There are 11 hidden switches. A switch that is on adds its own fixed numbers to the row, and there is some noise. The rows also spread widely along 13 directions, which tell nothing about the answers.
Some rows, each with its switches (1 for on, 0 for off) after it:
[6,17,-230,155,-21,105,-96,-40,177,-247,-234,-413,200,174,-324,-42,241,254,-43,230,-361,52,61,-89,-270,90,210,-97,157,-122,64,-89,-4,39,157,148,67,87,-232,137,24] => 0 0 0 0 1 1 0 0 0 0 0
[-44,-7,84,72,94,357,-16,78,125,-438,65,-206,-67,40,293,60,-241,45,-30,-105,226,193,21,46,-223,432,201,30,-378,99,15,-217,255,108,-113,589,50,192,-77,438,-191] => 1 1 1 1 0 1 1 0 0 1 0
[-184,-171,111,45,191,91,-13,50,115,-52,-145,-96,-136,93,152,-132,33,-38,255,31,-3,131,197,-271,-368,-307,-226,111,-168,-24,-163,-87,71,170,-145,154,124,-107,39,9,-95] => 1 0 1 0 0 1 1 0 1 1 0
[-4,37,148,-21,-182,43,-135,-245,-24,-82,206,-117,-124,-362,196,194,-368,-155,-34,-51,360,-150,-233,237,-128,192,135,-154,113,71,185,-75,-134,81,-195,293,20,157,-91,198,157] => 0 1 0 1 0 1 0 0 0 1 0
[-223,106,-161,-80,233,-72,-284,64,-50,234,126,-9,-73,-278,117,-57,-293,66,101,57,-26,-83,-48,78,-15,-126,152,101,69,-129,195,-268,161,-16,-28,261,190,43,140,-1,-15] => 1 1 0 1 0 0 0 0 0 1 0
[-19,-318,313,317,-285,166,-159,243,202,-457,-34,-340,-106,-31,66,223,206,247,33,-183,130,61,93,108,-220,250,-16,135,-87,99,-31,11,-91,-46,20,-75,-121,59,-99,51,-23] => 1 0 1 1 1 0 0 0 0 0 1
[228,-76,-82,-202,-44,-131,-80,9,142,235,262,-9,-211,-200,142,-61,-84,-272,-312,42,413,-92,-120,-13,482,92,-10,-113,99,-139,24,-253,346,186,-284,-311,180,-61,-72,239,176] => 0 0 0 1 0 0 0 1 0 1 1
[-213,-140,132,66,16,369,-88,236,20,-46,185,15,165,206,176,43,40,166,188,-144,-23,127,-35,203,-380,91,-101,-67,-81,-38,-51,-125,64,280,209,31,-225,-78,177,-25,-72] => 0 0 1 0 1 0 0 0 1 1 1
[-278,-38,262,69,126,303,76,124,119,157,-2,214,-71,-179,-41,-142,-113,-18,143,30,127,79,33,95,-41,143,128,-50,-278,14,-229,-298,183,180,-61,-33,-196,-43,-133,-180,-266] => 0 1 0 1 0 1 0 0 0 1 1
[6,-255,-64,114,158,-143,179,3,100,-303,-196,-271,62,191,-126,4,56,80,75,116,-39,201,30,-94,-104,-53,-169,25,-70,29,-220,105,-113,-18,-146,102,113,40,-188,246,96] => 1 1 0 0 1 0 0 0 0 0 1
[45,-269,-192,189,-62,461,-191,86,353,25,131,25,-21,235,15,-6,80,264,-291,33,-163,216,223,-284,-223,34,208,-167,-286,22,279,-285,-23,44,-190,331,336,40,7,109,-152] => 1 0 0 0 1 1 0 0 0 1 0
[137,327,-41,-164,280,-218,158,14,-306,-402,-30,-441,31,-128,260,-45,-47,-394,175,13,83,62,-151,-153,-52,202,-227,130,-55,-123,-155,200,226,4,-122,134,20,21,-155,462,78] => 0 1 0 0 0 0 0 0 0 1 0
[-108,-45,-43,40,226,97,131,-51,-85,-84,-78,99,79,108,19,43,-169,61,112,-47,8,70,8,132,-157,94,-10,-54,-286,79,-124,-97,-83,-135,1,353,45,30,22,104,-90] => 0 1 0 0 1 0 0 0 0 0 1
[77,-313,63,116,-185,312,163,-9,367,45,62,-42,178,322,-250,-88,274,63,-193,176,-60,157,-59,-65,-106,95,-44,-499,111,-20,-212,-169,-64,423,-24,-357,-141,-81,-284,28,110] => 0 0 0 0 1 0 1 0 0 1 0
[-54,-140,178,281,-275,51,-231,270,29,177,170,-124,-97,-397,-57,93,246,125,-14,-59,-103,-3,25,-40,-68,-96,-193,49,84,-35,101,-37,-344,-104,-166,-343,43,-156,-153,-279,90] => 0 0 1 0 1 0 0 1 0 1 1
[202,-238,-5,11,-125,-62,-110,-26,218,-15,174,-94,-261,-215,123,172,-195,10,-277,-88,316,-167,-198,291,230,250,119,-221,79,18,-81,-429,-54,-9,-139,28,193,104,-230,317,245] => 0 1 1 1 0 1 0 1 1 1 1
[169,27,-85,-149,32,77,-48,51,-219,96,287,-17,63,60,445,57,-26,58,38,-238,154,19,-7,107,-6,204,-346,53,-193,90,404,188,-31,54,-185,32,136,-63,202,249,101] => 1 0 1 1 0 0 0 1 0 1 0
[-238,-265,342,348,-323,520,-31,42,446,-183,-42,-17,-43,-79,-234,-54,168,163,-27,147,143,211,252,-150,-287,88,175,-148,-199,122,-22,-70,-57,240,-284,-36,-172,-15,-367,-119,-173] => 0 1 0 0 1 1 0 1 0 1 0
[-15,-126,-23,-202,142,-190,-47,-293,19,-23,-102,34,-234,-163,218,95,-310,-114,98,-102,512,-362,-31,283,31,35,-40,-96,-52,72,-120,-263,76,-106,-97,157,155,71,75,218,183] => 0 1 0 1 1 1 0 1 0 1 1
[-144,68,36,164,-4,403,-266,246,147,-147,36,-31,-151,-111,153,-133,130,61,55,-27,81,107,313,-307,-176,201,159,173,-414,-85,197,-216,319,-49,-169,231,79,-48,-53,64,-331] => 0 1 1 0 0 0 0 1 0 1 1
[-17,-140,-135,187,-177,437,-218,-30,232,145,117,149,106,201,-73,54,107,320,-129,-7,-108,-120,28,196,-213,254,304,-472,-24,-67,219,-536,-82,95,211,130,-8,11,-58,30,1] => 1 1 1 0 1 0 0 1 0 0 1
[52,14,82,191,-26,-37,-245,332,-35,-20,20,-170,-258,-431,103,51,213,80,-33,-158,-133,-151,79,-79,0,105,-34,101,-103,-88,-78,-282,-99,-365,-25,-205,126,-78,-152,-106,-34] => 0 1 1 0 1 0 0 0 0 1 0
[-9,29,59,-223,182,-142,18,15,-207,-230,-166,-274,8,116,339,-61,190,-198,414,-167,198,-198,11,-23,-249,37,-430,105,-15,-106,-166,172,257,77,130,-219,-140,-143,210,152,85] => 0 0 0 1 1 0 0 0 0 1 1
[-119,103,-123,-62,-245,-21,-177,-508,63,-186,-380,-474,28,-130,-156,-50,175,165,202,213,405,-264,273,44,-230,116,-83,107,203,141,611,479,-55,69,-305,8,52,77,-118,120,225] => 1 0 0 1 1 1 1 1 0 1 0
[88,-263,160,124,-103,280,218,-10,299,47,20,169,-80,12,-104,-44,13,41,-208,27,280,176,67,59,222,303,20,-137,-323,201,-140,-86,-25,134,-321,-169,-14,-8,-297,36,-86] => 0 0 0 1 0 1 0 1 0 1 1
[-359,39,249,207,62,396,33,-89,212,-54,-146,177,-62,-151,-185,-52,-221,16,106,143,87,33,72,180,-223,132,466,-169,-153,26,-248,-437,138,183,58,290,-222,100,-264,-131,-272] => 1 1 0 0 0 1 0 0 1 0 0
[83,33,82,-102,191,235,155,-18,-52,81,-6,227,-117,114,314,-134,43,-199,115,-171,238,-32,95,-72,-40,290,-155,-112,-452,28,-113,-181,192,53,-78,-48,0,-135,59,39,-182] => 1 0 1 1 0 0 0 0 0 1 1
[-79,-155,36,-113,297,-45,269,-257,19,-216,-360,126,23,291,41,29,-131,126,250,-93,271,-93,96,396,-64,223,-169,13,-245,304,-329,-1,0,-78,122,65,-95,71,76,118,-10] => 1 0 0 0 0 0 1 0 0 1 0
[130,269,-94,182,-45,268,-158,21,-56,83,15,-124,-73,-243,21,-72,198,-44,-91,26,-299,-28,91,-327,-187,202,110,-75,-189,-110,240,-192,-133,-190,-114,155,217,-51,-227,-64,-143] => 0 0 1 0 0 1 0 0 0 1 0
[111,197,177,-97,-295,87,-175,-74,-225,-130,185,-399,61,-193,301,123,195,-195,136,-155,240,-275,-186,200,-294,280,-234,-181,302,-108,241,173,-6,302,55,-303,-271,-75,-30,140,300] => 0 0 1 0 1 1 0 0 1 1 0

New rows, each followed by its switches (1 for on, 0 for off):
[-134,49,122,167,7,334,-145,94,-5,-187,-197,-19,-129,-37,157,-31,237,166,254,-158,82,-76,324,-29,-266,365,-3,149,-401,68,131,-50,41,-198,8,85,-65,-43,-51,-66,-267] => 1 1 1 0 0 0 0 0 1 1 1
[277,-66,-76,93,118,167,52,56,90,-58,-64,86,-203,79,157,31,-5,29,-207,-186,-45,-12,63,-89,60,333,106,-69,-466,37,-108,-397,-7,-305,-39,255,295,28,-97,179,-177] => 0 0 1 1 0 1 0 0 0 0 1
[42,-272,82,0,153,114,-28,122,60,67,101,230,-148,113,299,114,-183,77,-42,-292,3,-46,-13,124,-114,-43,-16,-106,-290,42,-238,-417,1,-109,111,188,152,-27,236,48,-85] => 0 0 0 1 1 1 0 0 0 0 0
[-30,91,-96,266,166,248,-10,228,-34,67,110,-142,41,-144,6,-90,84,-2,-48,69,-522,266,-2,-393,-297,-38,50,-129,-246,-159,-11,-266,-181,-77,-129,330,248,-49,-256,16,-158] => 1 1 0 0 1 1 0 0 0 1 0
[11,110,-304,-61,191,-147,-305,-107,30,46,-340,-159,-294,-255,77,-2,60,197,70,-90,107,-470,204,198,63,166,145,123,-72,-70,100,-449,157,-398,127,76,300,42,21,32,30] => 1 0 1 1 1 1 0 1 1 1 1
[92,-227,-84,-34,160,186,199,-73,108,97,113,151,82,345,185,-1,-57,55,-36,-98,-32,106,-66,63,-181,7,-189,-361,-194,39,-194,-261,-130,189,-25,125,146,-83,0,197,114] => 1 0 1 1 1 0 0 1 1 1 0
[-173,-217,50,-104,-76,174,-110,-212,49,-71,-206,52,11,227,140,-4,117,259,321,-128,398,-170,293,158,-300,85,-262,105,-182,223,277,322,-20,-18,-79,-54,-84,-49,296,-82,-12] => 0 0 0 1 1 0 0 0 0 1 1
[11,-231,206,-28,-19,-84,-130,245,85,-283,161,-390,-6,92,315,65,-2,-49,163,-110,32,92,-130,-36,-284,-237,-243,93,201,-150,-163,-48,210,359,77,-9,-31,-41,108,322,157] => 0 0 1 1 0 1 0 1 0 0 0
[-136,-69,-104,-90,19,17,-384,-59,98,99,0,17,-308,-236,274,75,-189,131,-4,-155,382,-357,172,211,20,45,160,23,-56,5,225,-391,192,-176,-66,190,246,32,168,126,48] => 1 1 0 1 1 0 1 1 1 1 0
[17,-133,256,22,-54,155,180,-55,120,-385,82,-187,27,102,208,54,-88,-131,85,-43,336,229,-49,14,-206,178,-185,-41,-132,128,-133,155,63,345,-234,91,-118,45,-137,326,63] => 1 0 1 1 0 0 0 1 0 1 0
[-14,-42,-69,72,210,-56,-80,14,5,-6,-216,-59,-123,-1,101,-71,140,-23,265,-72,-252,-178,49,-203,-279,-94,-99,-77,-125,-134,-251,-333,-90,-276,153,123,202,-98,-78,37,-31] => 0 1 0 1 0 0 0 1 0 1 1
[-151,-358,-155,-107,295,36,-78,49,276,-147,25,-73,-30,388,196,-86,-219,81,155,53,56,178,10,-105,-312,-263,-52,-10,-73,-113,-192,-265,253,256,-22,463,240,33,169,357,17] => 0 1 1 1 0 0 0 0 1 1 1
[8,-213,-108,-126,169,111,-14,-91,112,-277,32,-140,194,484,205,148,-207,145,53,-92,0,-24,-194,336,-339,149,38,-234,77,50,-180,-280,105,230,364,381,-22,173,201,437,127] => 0 0 0 0 0 1 1 0 0 1 0
[-64,362,-100,-106,211,181,49,-255,-341,-28,-63,-125,304,226,200,-64,4,-241,404,4,-186,-97,-121,0,-529,89,-105,-227,2,-178,147,-8,57,255,272,359,-120,-42,82,193,10] => 1 0 0 0 0 1 0 1 0 0 1
[1,143,-114,-6,233,207,79,75,-216,-77,142,-209,90,62,354,-45,-49,-168,153,-110,-139,254,-33,-296,-394,-36,-280,32,-329,-107,120,71,-15,112,-218,506,237,-98,40,289,-51] => 0 0 1 1 1 1 0 1 1 1 1
[1,-190,139,-19,120,188,13,306,57,150,115,73,-65,107,241,-90,119,48,85,-185,-4,77,-17,37,-66,63,-214,-12,-203,-49,-184,-208,135,179,51,-194,-32,-151,54,-21,-82] => 0 0 1 1 0 1 0 0 1 1 1
[-73,70,-304,-43,249,148,-155,14,-40,-19,-147,-108,195,298,88,-38,129,365,210,-63,-309,-122,59,157,-372,154,-1,-64,-64,-65,108,-257,65,-65,371,215,78,7,185,53,-25] => 1 0 1 1 1 0 0 0 0 1 0
[7,272,-226,-185,455,-101,50,-135,-304,-78,-72,-94,21,50,357,-58,-147,-198,329,-82,-57,-108,-48,-11,-270,2,-189,-31,-146,-118,-73,-161,89,-61,90,423,185,-35,67,336,63] => 1 1 1 0 0 0 0 1 1 1 0
[65,-35,95,-1,132,305,243,-10,-74,103,314,281,30,0,247,90,-356,-144,-135,-144,109,187,-215,200,-27,259,22,-306,-334,138,-165,-216,-143,134,-157,307,21,29,-113,202,-52] => 0 1 0 0 0 1 0 0 1 1 0
[39,-143,-158,-56,261,-57,168,120,7,-257,-210,-323,143,341,2,-69,145,264,69,18,-17,188,135,91,-17,93,-272,183,-138,76,-70,148,166,102,-23,-14,55,9,13,308,36] => 1 0 1 0 1 1 1 0 0 0 0
[85,-251,99,172,-109,277,55,-36,441,-40,68,-3,-198,1,-82,-88,-70,-180,-286,184,166,188,5,-306,25,90,300,-316,-158,-81,-146,-410,144,266,-326,173,143,53,-373,195,-105] => 1 1 0 1 0 1 0 0 0 0 1
[-13,215,-71,-49,46,64,-196,-333,101,-57,-395,-70,-302,-244,-13,-122,60,-150,61,89,238,-381,281,-174,-97,149,226,5,-123,-30,67,-278,215,-239,-73,134,176,24,-105,-28,-137] => 0 0 0 0 0 1 1 0 0 1 0
[-132,-120,134,-61,-97,43,-85,9,135,257,42,112,-24,-138,-116,-66,93,-12,38,65,297,-226,-28,303,150,41,-11,-201,214,-61,-152,-251,191,265,78,-576,-243,-117,-32,-195,119] => 0 0 0 0 1 0 0 1 0 1 1
[-334,-77,40,264,23,515,-134,62,178,35,-42,84,171,190,-89,-102,169,275,224,78,-339,171,210,-163,-626,-129,61,-148,-181,-49,56,-248,-88,178,114,241,-48,-77,-1,-210,-214] => 1 0 1 0 1 0 0 1 0 1 0
[-133,168,-83,-143,-3,216,-138,-218,-59,248,94,117,23,-134,40,-59,-191,-6,-42,87,349,-85,102,174,30,104,156,-42,-34,6,470,11,218,218,-222,97,-12,27,137,-25,-27] => 1 0 0 0 1 1 0 0 0 0 0
[-135,169,-90,23,-13,-14,-98,-300,-33,-44,-306,-259,12,-96,-124,-101,152,-13,236,167,12,-146,168,-155,-299,-103,-6,15,126,-84,247,168,-33,12,-109,94,71,-44,-102,-60,68] => 1 0 0 1 1 0 0 0 1 0 0
[15,-129,111,156,-253,286,-161,-19,122,-63,-41,40,-123,-126,30,152,93,332,-45,-175,263,-207,116,430,-3,526,121,-80,-174,216,168,-169,-172,-161,-3,-60,-85,65,-185,25,-5] => 0 1 1 0 0 1 0 1 1 1 1
[46,92,39,14,-124,48,-80,-157,59,251,8,-97,-229,-390,7,-148,60,-181,-58,132,216,-49,102,-222,49,-21,-50,-23,3,-40,262,40,-41,121,-478,-136,191,-96,-241,-89,57] => 1 0 1 1 0 1 0 0 1 1 0
[50,-250,43,-14,-82,258,80,-20,333,-287,134,-212,65,194,67,-4,-77,41,-153,88,296,267,-3,-34,-126,114,-23,-116,-89,60,-7,-1,184,426,-289,142,35,74,-115,383,96] => 0 0 1 1 1 1 0 1 0 1 0
[32,217,-24,-71,148,-119,-188,-112,-42,-205,-263,-224,-237,-249,154,-38,52,-207,157,-27,94,-323,134,-106,-122,55,71,109,-30,-127,-119,-265,260,-203,93,66,116,9,-66,128,-34] => 0 0 0 0 0 1 0 1 0 1 0
[-212,212,164,-49,163,239,3,-155,-306,5,-102,115,46,11,346,-21,-109,-59,455,-208,56,-83,123,36,-475,41,-153,109,-332,88,219,156,-24,-8,36,362,-90,-59,253,-89,-211] => 1 0 0 1 0 1 0 0 0 0 0
[-198,-218,287,135,28,380,-159,52,241,23,31,409,-274,-79,225,61,-221,51,47,-214,204,-60,196,76,-217,-13,215,-38,-409,130,-210,-513,88,-70,24,248,20,4,137,-152,-301] => 0 0 0 0 0 1 0 1 0 1 0
[-68,-24,20,-139,295,-136,167,-29,-231,252,25,228,-83,-173,200,-11,-199,-103,157,-151,241,-31,-5,158,138,-65,-341,105,-294,117,-137,23,-78,-147,-228,-41,131,-115,132,-59,14] => 0 0 0 1 1 0 0 1 0 1 1
[50,-93,-123,43,-189,90,-251,-98,319,-118,-61,-327,-139,-9,-127,-157,166,-87,-140,278,143,27,176,-428,-67,-65,173,-47,118,-197,295,-46,243,189,-321,87,207,13,-205,248,24] => 0 1 0 0 0 1 0 0 0 0 1
[-60,-407,121,159,-98,309,9,351,84,-76,374,-217,229,269,185,141,42,252,-26,-124,-92,364,-150,115,-259,97,-248,-140,-59,63,81,61,-171,351,-59,60,-79,-4,23,255,81] => 1 1 0 0 1 1 1 0 0 1 1
